The rows of a group lie close to one hidden flat surface of 13 dimensions, which may be shifted away from zero. Surfaces can cross.
In the rows, zero is written as 128.
Known rows, each followed by its group:
[110  75 134 120 131 101 133  90 136 136 151 104  83 140 133 103  95]
k166
[121 100 167  61 123 167  94 162 122  79 126 113 141 108 109 187 116]
k116
[118 148 150 143 146  93 153 155 144 132  91 143 159 106  79 131 120]
k149
[129 111 131 107  65 113 174 172 107 129 114 158 192  91 103 128 143]
k797
[123 130  78 107 105 140 155 130 123 137 100 128  69 143 148 110 102]
k797
[129 137 116 170 118  91 154 137  97 207 124 126 138 140 158 149 149]
k797
[171 147 141 118 167 110 141 148 157 174 111 138 138  88 120 157 138]
k439
[127 115 126 138 129 106 116 130 103 110  99 143  79 107 165  57 146]
k299
[ 96 123 132 139 142 113  95 152 162  92  97 129  84 140 111 121 105]
k149
[128 126 146 128 138 122 128 217 140  63  87 151  96  91 129 114 140]
k245
[150 128  94 119 111 145 172 163 169  74 131 115 116 150 127  78 100]
k797
[127 146 100 105 121 154 125 108 153 126 180 162 133 135 169 144 148]
k166
[ 80  90 124 106 170 134 150 100 154  82 110 114  84 102 136 114 123]
k149
[173 144 185 120 129 130 117 160 106 130 179 173 101 152 115 103 128]
k149
[132  99 175 104  97 111 110 165  98 120 127 162 140  88 115 120 143]
k149
[108  95 140 171 141 144 168 161  98 131 141  71  91 149 163 112 130]
k149
[ 85 141 169 120 147 147 135 200 116 153  98 114 206 106 138 146 150]
k245
[190 131 145 160 144  95 129 158 108 164 136  79 118 123 157 151 101]
k299
[159 125 155  98 118 146 153 162 133  90 143 142 188  81 100 160 146]
k322
[133 106 161  55 169 151  94  96 163  88 142 106 132 138 106 106  99]
k149
[127  90 137 119 117  85 143 108 101 129 158 125 168 125 151 178 163]
k439
[120 159  77 117 138 150 135 114 133 168  66 111 129 168 110 161 133]
k166
[147 167 137 177 169 112 139  93 149 122 139 123 112 129  79 149  90]
k322
[136 168 151 117 160 181 161 137 125 157 103  93 137 124  84  90  64]
k116
[138 109  91 166 119 141 154 160 132  89 111  89 104 165 149  83 155]
k166
[170 136  94 165 141  59 122 119 188 143 133 112 126 123 130 202 107]
k322
[ 96 106 138 164  87 140 156 196 129 178 140  84 157 153 121 129 110]
k245
[ 97 121 155 108 107 138 151 152 117 172 121 114 137 152  85 112  74]
k116
[101  82 165 119 167 110 111 107 143 131 158  98  95 144 121 187 118]
k149
[183 158  90 159  89 152 107 107 143 126 179 121 156 155 124 152 131]
k166
[126 138 167 108 168 163 156 134 125  65 113 161  88 110  77  79 123]
k149
[165 116 124 156 130  97 153  89  96 152 141 157 153  99 158  67 204]
k166
[104 124 138  66 152  84 144 188 186 122 135 179 111 160 154 138 134]
k797
[138  71 144 100  91  87 166 160 125 118 123 125 199  84 115 130 148]
k797
[125 120 166 162 121 165 128 111  87 159 143  77 161 111  94 133 106]
k166
[131 135 158  89 195 168 148 117 133 107 139 115 121 117 142 122 130]
k322
[162 143 139 118 125 134 103 107 111 107 162 162 141 134 130 130 158]
k439
[118 131  99 176 119 134 123 131 158  66 117 106  72 172  87 117  93]
k797
[136 105 144 114 152 165 129 117 181 125 161 151 121  87 104 133 168]
k299
[109  96 142  97 139  86 130 172 141 124  88 126 134 156 102 186 151]
k116
[ 79 158 169 163 196 150 162 203 128 138 100 106 151 132 154  84 156]
k245
[150  92 116 132  74  78 154 170  97 165 134 141 150 125 164 134 172]
k245
[116 122 133 145 122 119 194 146 119 103 170  92 159 155 140 137  98]
k299
[106 132 112 102  88 135 154 153  93 156 107 171 136 101 146 143 151]
k797
[160 132  95 141 124 117 141 179 163 122 108 111  97 126 160 104 115]
k245
[136 130 138 161 154  53  87 119 169 128 115 165 123 112 100 163 150]
k797
[110  85 132 149 128  90 168  95 112 111 121 133 113 105 105 128 145]
k797
[ 80 119 177 106 199 123 151 136 125 121 101 152 105 118 117 108 152]
k149
[ 99  96 128 149 106 135  68  54  79 162 109 112  90 111 100 170 128]
k149
[112  93 148 116 138  98 152 106  50 105 104 119 160 129 161  86 185]
k439
[125  97 115 161 104  80 141  46 117 179 158 126 143  86 126 138 117]
k166
[ 99 164 121 175 174 111 149  93 144 149 128 134  77 137 137 105  90]
k116
[196 128 105 124 121 102  97  61 118 109 164 129 123 136 145 138 136]
k439
[117 183 133 175 148 132  91 157 111 138 106 162 158  92 167 137 183]
k116
[105 129 133 143 142  97 149  62  87 166  84 151 148 113  81 116 156]
k116
[147 159 102 126 103 105  88 114 141 114 170 160 125 194 148 145 125]
k245
[145 115 154  47 142 100 141  83 123 170 107 175 146  60  98 132 114]
k116
[170 123 137  87 207 116 152 102 116 180  83 111  89 132 133 132 153]
k322
[ 96 165 112  87 131 143 117 121 147 140 109 185 120 156 123  78 125]
k166
[202 133 179 102 190  90 129  81 117 185 141 130 157 125  96 123 141]
k116
[159 134 125  93  88 137  82 139 117 135 112 158  99 102 122 128 104]
k149
[134 161 152 143 125 161  83  88  84 129 163 179  94 173  98 108 152]
k797
[144 113 177 109 134 143 120 170 138 147 104 121 164  41 105 102 114]
k245
[104 149 147 114 155 141 131 130  79 148 101 153 118 122 158  89 155]
k299
[ 98 134 130 152 122 147 135 117 131 131 131 124 117  92 124 105  99]
k166
[ 85 176 132 152 186 139 155 115 173  95 138 114 165 158 113 113  99]
k245
[ 87 127 116 202 120 142 164 159 104 107 131  83 117 200 144  77 141]
k245
[ 76 114  99  92 125 112 119 128 175  78  80 157  92 137 101 126 114]
k797
[107 119 112 150 115 114 140 118 182  93 194  81 148 197 127 151  71]
k245
[146 114 120  88 113 125 156 197 199  51 154 156 143  77 152 135 120]
k299
[112 157 104 139 103 112  97 137 126 190  90 155 148 119 142 116 134]
k166
[168 130 139 108 162 129 114 164 161  96  77 121  43 134  86 100  86]
k116
[128 148 151 138 130 131 116 103 132 138 173 151 177 131 111 134 141]
k149
[116 128 156 177 122 104 126 186  72  58 115  98 144 189 121 142 151]
k439
[138 126 141 112 113 185  93 165 109 167  93 109 146  92 125 130 146]
k439
[147  99 148  70 161 127 130 151 161 103 122  92 127  83 129 198  95]
k322
[119  99 119 135  99 125 152  45  95 128 138 151 139  82  93 117 143]
k166
[145 126 125 111 141 141 109 141 121 135 111 128  62 128 152 122 123]
k322
[141 114  96 145 136 116 155 153 171  82  98  92  94 113 114 165  98]
k322
[137 122 193 101 167 152 154 163  77 147 110 132 147  93 119 125 165]
k322
[122  93 123 155  40 117 111 119 133  92 188 139 147 135 101 118 106]
k245
[193 147 152 129 140 157 159 175 163 130 188  97 199 110 129 161 121]
k299
[126 175  99 127 138 179 158 147 147  89 101 139 144  64 145 108 116]
k322
[176 129 140 158  98  99  81 102  93 183 160 161 111  93 140 157 143]
k299
[128 125 168  88 132 102 100 190 128 176  78 153  99 196  68 131 130]
k116
[131 103 160 165 101 146 153 161 113  93 147  78 192 140  85 103 129]
k299
[ 74 129 122  90 106  80 125 113  75 173  66 157 162 122 146 124 133]
k299
[116 102 120 133 115  86 151  82 143 120 163 127 118 173 106 114 101]
k439
[117  91  81 105 102 108  91  70  97 172  71 128  78 148 131 143 151]
k166
[106  87 129 109 103 142 156 117 135 151 121  93 154 120  87 126 100]
k439
[ 77 121 124  99 173 118 212  72  96 119 127 116 177 160 144 124 156]
k439
[ 93  82 163 143 124 109 143 159  88 128  90  96 156  71 121 163 141]
k116
[106 119 133 160  78 105 137 123  96 124 127 172  93  91  93 133 106]
k322
[134 173 125 155 119 172  91 165 122  87  93 142 119 122 114  80 129]
k245
[114 100 206 114 142 132 103  97  96 149 211 143 140 160 101 184 147]
k149
[128 152 109 172  80  90 106 144 135 149 107 190 136  80 121 105 137]
k166
[ 57 140 101 183 108 140 107 111 125 136 121 110 144 148 157  87 124]
k245
[107 172 134 151 135 160 119 130 152  69 163 161 130 108 122 133 106]
k322
[125 119 125 151  76 134 126 137 121 111 169 129 176 119 120 178 140]
k797
[153  95 134 160 101 126 119 153 131 115 133  64 119 177 102  90  95]
k166
[121 119 115  85 134 134 126 138 148 200 123  91 214 117 181 146 151]
k299
[141 158  93 159 100 124 128 104 114 184  98 128 182 107 128 101 138]
k439
[131  98 100 102 103 120 143 113 132 103 117 147 111 120 145  57 148]
k116
[125 132 103  73  95 149 166 140  92 161 160 183  60 146 186 135 124]
k797
[155 159 119 159 118 126  88 195 163  69 135 138 129 121 172 107 133]
k245
[158 117 162 105 130 107 117 134 143 144 156 135  93 201  73 106  91]
k116
[115  93  99 101 107  75 138 139 154 151 104 106 140 121 152 162 107]
k439
[105 129 169 149 185 158 161 143 105 124 129 127  49 132 103 167 130]
k149
[145  98 101 139 150 123 155 173 169 151  84  22 175 117 176  97 122]
k299
[153 109 123 127 132 145 148 112 103 115  99 102  96 120 100 111 128]
k322
[146 151 156 119 165 134  99 148 120 164 162 140 120 121 197 124 152]
k322
[145 144 112 136 122  78 111 119 141 113  82 192 115 122  81 130 163]
k116
[122  96 119  81  97  84  93 129 118  98 129 137  81 148 173 117  93]
k299
[135 169 127 120 117 160 140 176 104 100 110 167  93  75 139 161 109]
k299
[135 140 143 103 184  70 131 126 135 153 116 145 115 155 137 185 137]
k439
[ 77 132 115 107 130 128  86 132 160 105 140 174 118 139 162 161 156]
k797
[ 60 121 109 127 106  98 140  76 104 161  99 136 136 170  86 166 116]
k439
[194 116 156 137 156 115 119 160 125 120 135 114  51 143 118 120 117]
k322
[181 176 142 141  94 150 111 149 113 120 198 195 134  86 146 159 137]
k299
[129 110 101 145 101  79 139 160 130  71 109 111 134 129 142 179 126]
k439

New rows. What belongs after each?
[124 119 137 139 116 127 130 180 122 100 123 132 142 107 135 176 160]
k439
[131 125 162  85 147 179 136 187 134 138 139 100 139 146 145 110 121]
k245
[181  96 111 103 106 151 188 186 134  94 142 104 106 142 151  83 130]
k245
[104 121 114 172 110 122  54  89 105 136  98 132  68 127 126 104 132]
k149
[113 135 174 111 147  84 171 190 133  98 112 160 143 115  87 165 111]
k299
[110 130 202 148 163 142  47 107 118 119 168 137 135 158  85 146 153]
k149
[ 69  90 127 127 130  99 120 112 157 119 139  97 165 147 151 117 126]
k149
[100 128 158 203  90 149 131 166  83 140 134 123 133 164  83  82 141]
k245
[140 109 128 113  86 101 139  80 131 141 138 137 134 137  55 121  77]
k116
[113 112 134 124  90  80 162 143 109 185 137 155 112  95 131 170  91]
k322
[ 99 111 159 105 122 144 111  68  93 153 176 132 141 169 105 138 126]
k149
[134 123  94 166 127  81 152 115 139 177 133 101 132 155 163 126 131]
k797
[120 132 106  97 107 135 118 140 152  90 118 106 166 137 121 170  97]
k245
[129 106 121 134 146  81 163  82 116 181 106 107 127  80 127 155 110]
k322
[165 136 124 130 143 132 125 149 130 130 110 125 115  47 184 103 131]
k322
[141 172  96 127 114 183  93 128 115  99 114 141 134 128 140 140 149]
k439
[112 147 110 157 129 109  98 154 102 188 103 124 149 131 200 168 183]
k439
[ 92 176  63 178 130 135 144  88 161 136 131 162  93 116 153 126 119]
k166
[162 140 142  99 152 163 180 158 111 137 116 121 117 138 113 113 133]
k322
[ 84 143  88 103 134 138 178 128 162  95 149 132 159 161 166 144 128]
k439
[ 63 135 146 150 129 132 140 168 106 131 106 149  92  93 146 140 112]
k322
[134 121  87 149  64 127 150 143  84 142 102 114 140 165 123 125 144]
k245
[133 140 136 128 156 116 149  60 126 172 146 158 137  75 143  66 127]
k166
[126  98 130 115 107 156 168 137 146  44 140 112 118 147  53 135 101]
k166
[100 169 116 132 115  98 155 122 137 126  91 211 143 168  55  77 144]
k166
[156 142 105 130 124 153 149  74 128 116 164 116 165 131 125 137 136]
k439
[ 88 132 109 156 102 178  65 147 131 103 106 151  91 137 146  56 169]
k299
[ 76 103 105  79 120 165 149  90 101 134 119 122  90 144 159  93 115]
k149
[ 63 125 121 168 117  99 180 179 137 115 100 144 138 140 134  73 139]
k439
[ 95 131 134 107 107 198 124 103  85 133 175 116 174 170 175  47 152]
k149
[110 135 132  75 168 214  48  56 113 135  82  94 131 100 118 119 131]
k149
[126 113 172 188 170 101 112  71  92 135 154 105 142 133 114 132 162]
k322
[136 178 101 130 110 134  82 132 155 204 131 120 160 158 152 126  94]
k166
[177 153 127 125  96 121 127 125  74 120 111 146 135  76 133 118 106]
k299
[147 116  94 143 105 119 165  85 146  81 150 136 152  60 137 115 121]
k322
[ 99 121 136 152 126  93 154 156 140 170 149 126 168 130 160 112 134]
k166
[107 148 110 112 129 129 159  89 200  84 152 152 172  93  98 116  77]
k245
[180 174 106 156 112 134 157 109 114  73 169 135 184 183 115 100 146]
k245
[ 49 139 145  88 128 179 134 101 137 111 167 154 123 180 105 103  93]
k166
[126 135 131 157  91 126 145 150 123 128 133 118 204  80 110 180 121]
k322
[ 88 113 113 170 122 141  99 131 132  89  94  70 126 162  83 200 122]
k322
[106 118 156 150 145  96 126 137 121 176  96 131 173 124 104 113 170]
k299
[166 116 139  57  89 132 137 157 125 137 156 162 148 137 113 149 131]
k245
[154 178 102 181  79 135 153 134  60 131 158 102 155 145 178 121  86]
k299
[138 111 172 116 174 116 139 133 139 118 143 132  89 113  95 176 116]
k149
[110  95 167 158  99  89 138 139 120 140 211 147 169 158 139 124 154]
k166
[166 133 136 147  94 132 128 117 123  67 142 114 195 110  70 123 109]
k245
[116 138 165 197 187 105 168 135 127 130 125 118 115 129 102 115 145]
k149
[126 103 147 110  88 117  74 173 126  72 133 152 119 110 133 140 133]
k245
[122  70 169 106  92  87 134 163  93 146  99 119 171 154  88  89 152]
k166
[147 147 107 180 158 136 135  90 131 103 119 135  99  80 133 135 152]
k797
[130 179 105 156 129 102 108 157 150 160 105 167 127 165 142  90 147]
k797
[140 138  89 112 102 156 143 189 118 124  97  91  97 211 128 154 114]
k245
[130 124 154  91 100 142 104 145 114 109 140 171 146 120 122  87 145]
k439
[137 150 173 123 139 127 182 200  88 116 115 142 174  79 134 142 138]
k299
[ 70 120 131  80  84 161 124 144  97 128 151 165 107 163 151 117 125]
k149
[134 101 125 104 162 109 171 114 152 126 142 100 139 123 147 164 130]
k322
[ 93 104 115 114 153 104 184  75 144 148 178 134 155 119 191 112 152]
k149
[153 136 115  94 122 129 152 152 180  78 162 155 133  88 137 159 101]
k322
[161 173 173 118 202 154 130 150 152 158 115  90 185 133  94 150 111]
k149
[127 131 140 107 147 129  80 179 109  93  90 133  65 169 153 131 144]
k245
[ 56 132 147  95 159 176 138 123 115 127 111 112 107 185 100 127 106]
k149
[ 97 152 156 139 119 121 117 162 124 152 181 172 119 129 168 149 123]
k322
[132 142 113 122 163 124  94  97 145 144  76 129 161  95 138 103 165]
k797
[ 49 111 110 165 109  99 133 181 152 136 109  91 172 203 149 108 147]
k797
[159 164 104 174 152 131 141 136 174  97 142 101 146 145 111 158 114]
k322
[149 150 122 171  78 152 108 188 125 122 175 132 155 159 159  93 144]
k245
[116 202 109 165 117 140 188 139  72 134 120 139 131 126 130 169  81]
k299
[151 126 145  72 134 144  98 101 134 177 138 119 144 105 123 170  99]
k166
[124 129 152  77 158 148 138 103  77 124  95 137 155 116 122 124 165]
k439
[ 92  87 149 107  90 149 114 108  96  88 135 146 117 106  93 127 128]
k149
[163 109 126 132 171 135 164 162 141 118 110  88 110  98 156 149 153]
k166
[155 110 123 117 173 123 131 173 174  87 111  94  89  84 174 147 116]
k322
[150 131 169  68 190 123 133  89  99  87 147 155 118 153 120 154 157]
k439
[149 145 120 141 151 135 135 145 137 103  72 121  85 123  75 153 110]
k322
[133 184 146 189 151 175 128 167 109 140 134 112 153 115 161  69 130]
k116
[111 132 130 100 117 115  73 159 149 112 124 154 145  99 173 142 135]
k245
[159 110 145 188  97 111 120 133 106 153 177 104 170 135 136 133 159]
k439
[142 171 153 152 151 129 130  92 148 116 176 139 170 112  87 165  96]
k322
[ 73 106 113  95 160 118 120 134 174 103  62 118 142  89 122 175 141]
k797
[133 145 136 157 147 137  94 125 123 125 114 110 116 185  76 176 139]
k322
[128 130 116 157 100 131 142  69 131 149 165  93 159 183  93  59  80]
k166
[125 131 162 132 143 160 177 108  68 103 161 139 212 110 119 137 202]
k439
[106  71 166 142 126 122 146 178  86 114 132  78  91 127 154 148 124]
k299
[125 141  74 129  88 154 114 102 141 116 129 101 170 141 137 140 116]
k116
[191 131 144 102 139 137  98 138 105 124 104 102  91 108 128 125  90]
k299
[108 141 127 108 112 168 109 154 127  97 107 147 144 166 125  36 152]
k797
[125 192 133 153 162 143 143 157 134 200  85 118 118 130 117  93  79]
k116
[123 170 173 142 138 149 167 183 152 121 182 163 159 174  79 117 120]
k245
[ 68 139 120 117  85 176  89  81 111 161 189 161 152  98 180 139 127]
k166
[148 128 142 143 115 132 143 128 144  62 132 135 168 126  56  88 131]
k797
[154 123 143 125 136  86 165 149 177 135 171 126 193  99 137 142 115]
k245
[185 177 127 121 138 149 126 160 157 222 129 125 125 160 109 121  95]
k245
[142 124 135 139 134  90 163 192 177  89 159 164 111 125 160  84 144]
k116
[137 139 222 143 155 118 114 191 129 143 182 134  97 123 111 136  71]
k116
[163 163 107 178 105 103 123 180 156 119 103 146 153 118 123  92 141]
k797
[187 139 117  65 129 112 176 112 161 141 179 178 136 101 142 138 114]
k322
[133 168 134 141 183 159 161 135 170 112 152 131 154 100 136 149 136]
k149
[157 130 153  95 108 118 123 176  80 145 149 131 190  96 217 107 154]
k299
[ 90 137 144 102 141 194  71 115 108 157 117  99 120 148 119 184 120]
k149
[104 150 161 162 135  92 123 146 169  97 174 179 186 156  92 149 163]
k797
[167 157 124 162 143 136  94  80 111 136 119 147 143  63 116 153 166]
k797
[ 87 135 152 132 141 175 172 164 156 151 124 101 141 176  82  49  89]
k439
[ 97 121  97 136  64 137 106 146 151 102 126 156 122 112  91 201 120]
k439
[155 103 106 180 136 126  81 124 159  79 142  79  75 106 153 173 123]
k797
[117 160 126 114 135  65  98 158 116  92 128 182 124 182 200  95 157]
k439
[103 163 149 146 212 119 147 136 146 152  70  68 184 115 122 139 109]
k245
